All groups share one centre, and each spreads out both ways along 11 directions, with some noise.
In the rows, 128 means zero.
Some rows, each with its group after it:
[168  98 132 143 154 126 163 192 133 146 111 125 144 135 128 126 110] : q467
[157  96 152 136 136 151 143 124 112 140 143 130 178 153 118 119 160] : q611
[ 90 143 139 112 106 134 116  91 123 103 144 117 184  88 114 194 129] : q467
[163 157  89 127 119  25 132  82 126 195 148 182  99 109 123 154 147] : q672
[143 144 157 136 142 111 127 135 101 135 162 174 143 106  93 167 127] : q611
[128 135 128 146 106 111 130 134 109 144 129 143 143 106 134 145 138] : q611
[155 114 159 188  72 111 140 154 122 153 121 168 119 189 102 104  91] : q195
[ 92 118 130 160 116 137 158 111  48 135  83 140 181  75 110 113 191] : q672
[146 113 160 168 158 156 125 103  94  81 203 158 189  85 131 141 155] : q672
[158 126  95 140 106 119 154  96 114  88 103  80 110 145 172 160  68] : q611
[146 128 126 186 138  82 152 133 142 134 152 129 124  77 149 137 104] : q672
[126 102 123 126 140 148  91 130 129 100 144 119 148  85 150 133 135] : q195
[142 118 131 115 134 161  96 124 146 159 129  82 123 101 107 164 123] : q611
[147 120 111 121 138 118 162 117 107 151 120 137 109 131  84 138 126] : q672
[154 200 118 121 167  72 116  88 103 169 159 197 132 106 127 126 149] : q195
[112 119 146 132 119  96 128 110 133 138 130 189 208 105  99 138 153] : q611
[106  88 153 166 115  81 142 121 166 155 139 104 182 105 155 116 221] : q467
[118 154 143 120 158 141 123 148 133  98 157 153 117 117 117 120  96] : q611
[140  97 122 115 137 135  84 133 143 121 160 109  84 104 147 132 158] : q467
[ 68 131 145 130  93 104 156 191 149 124 163 153  71 135  96 140 129] : q611
[161 126 124 109 137  56 165 119 180 116 133 129 176 159 163 162  93] : q672
[156 114 143 146 166 119 137 125 125 138 157 136 112  93  90 141 126] : q672
[140 114 107 123 121 132 121 125  87 138 147 125 140  89 146 165 158] : q611
[111 104 133 115 138 161 118 145 132 124 134 118 160  93 115 142 139] : q467
[147 122 116  97 111 140 101 170 111 124 155 173  93 153 113 159 109] : q467
[156 141 130 116 132  99 116 123 120 107 144 136 110 127 139 183  87] : q611
[110 118 143  97 131 124 136 149 124 137 140 146 174 137 111 157 171] : q195
[158 109 154 115 141 149  85 157 111 111 141 191 135 173 112 109 133] : q195
[125 187 144 133 145 115 134 189  67 119 167 152 126 126 208 135 183] : q611
[155 140 161 166 118 130 106 171 125 167 124 141 105 123 110 144  93] : q672
[ 95 149 139 138 121  90 122 101 145 123 124 187 204 130 129  96 140] : q195
[116 115 165 146  97 121  73 130 123 211 125 139 163  68  80 157 184] : q672
[110 148 142 112 108 116  89 134 152 173 122 117  86 119 100 148 127] : q467
[ 80  76 106 184  86  90 244 167 117 105 170 101 171  48 134 201 129] : q467
[ 69 165 114 128 136 139 172 125 109 123 134 156 186 103 123 100 154] : q195
[142 122 144 138 101 119 165 131  64 178 118 133 170 145 102 167 193] : q611
[156 111 128 112  99 107 152 164  96 139  97 168 140 167 102 171 105] : q467
[107  89 128 163  61 187 119 163 112 172 159 122 138 102 106 137 145] : q672
[203  97 134 120 149  79 130 103  95 115  80 115 143 161 164 155 139] : q467
[113 145 103 141  94 120 129 146 104 152 106 150 164 123 153 117 133] : q672
[ 92 168 138 127 134 139 160 128 141 147 145 134 158 120  97 128 127] : q195
[135 154 144 154  97 145 152 140 138 154 105 107 136 163 115 136  80] : q195
[125 106 111 136 106 158 111 183 111 112 148 131  97 124 168 107 135] : q195
[142 129 139  98 111  88 124 138  86 146 157 145 129 113 114 224 175] : q611
[146 125 134 122 138 143 138 120 108 126 179 185 177 154 100 136 137] : q672
[119 135 116 133 137 116 136 156 134 103 156 165 127 115 131 112 101] : q195
[ 85 103  87 174  44 136 112 180 151 175 188 140 139  70 169 120 156] : q672
[139 131 154 157 126 147 109 139 128 127 166 168 146 146 139  85 147] : q467
[ 99 118 131 118 104 159 106 120 112 115 120 119 104 107  98 142 136] : q467
[118 112 105 118 126  82 126 138 165 158 138 164 149 101 117 131 128] : q195
[115 154 138  93 157 157 164 147 110 167 162  80 124 110  84 195 153] : q195
[115 117 213 131 172 137 118 126 130  26 176 179 120 178 127  86 164] : q467

New rows. What belongs after each?
[134 140 156 122 137 169 124 108  49 113 156 124 153 125 133 160 189] : q195
[117 116 135 138  30 160  95 179 123 143 131  86  85 162 155 178 119] : q672
[119 155  90 103 156 137 138 165 111 141 161 150  98  96 134 129 129] : q195
[128 122 151 144 111 133 149 121 156 138 121  99 163 127 103 162  93] : q195
[122 141 171 135 126  87 152 132  88 139 104 190 179 139  92 135 160] : q672
[170 117 198 124 167 110  84 116 167 100 141  85  64 149 120 153 121] : q467
[145 119 120 177 113 109 148 127 126 133 193 126 131 100 169 139 135] : q467
[153  96 130 160 141 104  85 107 157  96 145 154 145  78 140 124  91] : q195
[152 139 130 101 151 145  90 164 118 126 168 112 115 136 192 145 167] : q611
[145  68 123  91  96  77 100 141 162 167 155 130 154 123 141 179 203] : q467
[175 109 103 134 110 124 112 133 116 152 127 157 137 151 148 107 132] : q611
[186 120 153 165 127  81 122 156 167 161 157  95  56 121 117 183  68] : q672
[113 121  52 166  94 111 119 192 181 150 196 131  51  78 192 102  96] : q672
[ 74 116 104 110 120 161 198 131  67  85 141 103 146 126 144 146 189] : q611
[212  92 145 172 134 142 112  97 117 159 149 108 185 118 138 152 136] : q611
[112 117 123  94 127 156 108 160 117 112 139 162 138 125 103 136 128] : q467
[ 96 103 106 121  95 128 152 145  86 168 132 160 125 103  61 151 171] : q611
[170 105  80 133 170 142  98 155 104 116 141 146  96  59 138 128  88] : q195
[153 134 106 165 123 106 107 135 151 119 164 110 116  83 195 144 105] : q672
[ 91 110  81 138  94  53 176 180 181 184  75 117 124 102 137 111 126] : q672
[113 128 107 188  28 161 107 168 131 251 188 168 154 107 116 105 160] : q467
[110 169 110  95 112 140  95 120  56 148  50 163 159 130 132 113 165] : q672
[ 82 107  75 113 132 172 175 182  82 140 149 113 140  59 118 137 179] : q195
[141 137 147 135 117 131  76 160 147 132 152 131 130 112 165 148 112] : q672
[162 114 121 152 129 130 114 125  95 165 138 163 151 103 109 133 137] : q611
[ 22 159 143 118 115 125 136 168 184 102 136 112 106  90 132 119 113] : q611
[ 77  77  79 115  74 125 118 197 146 196 165 149 117  79 120 124 191] : q467
[145 146 173 122 152 110 103  84  99  61 122 156 108 165 139 120 135] : q467
[155  90 113 125 156 154 124 144 100  88 134 131 151 116 146 129 122] : q467
[158 101 133 125 135 139 112 128 183 178 169 120 159 114  85 162 114] : q672
[ 82 124  80 127 122 158 148 155  96 138 128 184 171 103 130  69 160] : q672
[107 111 105  98  96 137 104 160 148 136 122 106 126 133 154 141 136] : q672
[151 137 132 151 147 144 128 136 111 126 138 144 155 115 129 121 104] : q672
[158 113 143 138 144 140 159 153 148  81 132  93 140 157 148 152  70] : q672
[131  87  95 105 113 115 156 159 111  64 168 180 134 179 191 108 165] : q611
[ 63 109 124 124 148 124 175 115 145  89 147 113 211  42 115 161 144] : q195
[128 141 115 122  82 116 164 109  63 169  84 110 117 124  93 194 124] : q611
[106 116  97  85 121 119 120 150 119 101 147 154 139 125 169 128 166] : q611
[150 129 103 132 165 103 150 133 145 137 153 143 121 111 132 124 101] : q672
[147 112 132 149 103 120 157 152 127 182 120 132  96 145  76 156 106] : q672
[153 146 122 153 103 117 175 116  72 127 101 124 111 149 112 166  88] : q611
[161 129 110 141 139 125 125 154 126 144 132 124 109 115 148 133 103] : q467
[130 147 113  96 135 137  95 156 117 146 125 141 108 131 138 126 129] : q611
[ 92 178 140 127 156 112 134 134 173 143 139 119 165  86 138 134 123] : q467
[156 159 170 137 147 109 106 149 154 122 170 129 112 128 133 170  92] : q611
[124 149  84  93 156 196  69 162  89 182 123 110 122  79 152 106 176] : q611
[ 91 127  95 167  69  80 130 154 101 184 110 181 154  69 139 121 161] : q611
[110 106 130 113 148 158 140 158 134 134 154 126 143  95  84 139 134] : q195
[140 139 115 127 122 192  86 139 102 137 137 143 133 121 124 115 106] : q467
[140 103 141 144  73  89 115  88 111 151 119 128 140 136 128 170 170] : q467
[141 128 107 120 141  96 113 117 149 109 152 130 153 100 183 148 126] : q672
[104 153  79  83 126 147 119  85  44 152 112 210 188 115 109  92 196] : q672
[118  83  70 124 111 151 184 102 105 149 158 133 150 119  86 125 164] : q672
[170 112  88 145 113 117 158 137  99  96 179 115  96  93 156 202  76] : q467
[181 119 120 146 140  91 132 103  97 118  91 119 116 134 175 126 135] : q467
[ 84 125  87  35 157 156  72 126 162  74 138 105 123  82 153 141 132] : q611
[189  83 139 151 128 119  92 124 164 147 159 157 137 137 110 135 103] : q611
[ 91  99 127 136  96  71 138 103 181  83 136 177 156 115  94 144  79] : q611
[155 160  97 137 133 118  91 158 115 159 118 167 108 121 152 103  93] : q611
[ 91 187 117 109 179 184 144 113  90 114  96 112 156 103 124  99 114] : q611
[111 123 117 138  68 105 116 185 121 209  91 138 142 147 175 108 194] : q611
[125 142 134 123 123 230  90 176 109 146 153 159 147 123  79 110  78] : q467
[127 137 130 135 123 138 149 151 145 130 133  99 126 125 111 158  87] : q195
[113 137 112 135 104 115 130 182 133 175 163 181 115 137 132 104 143] : q467
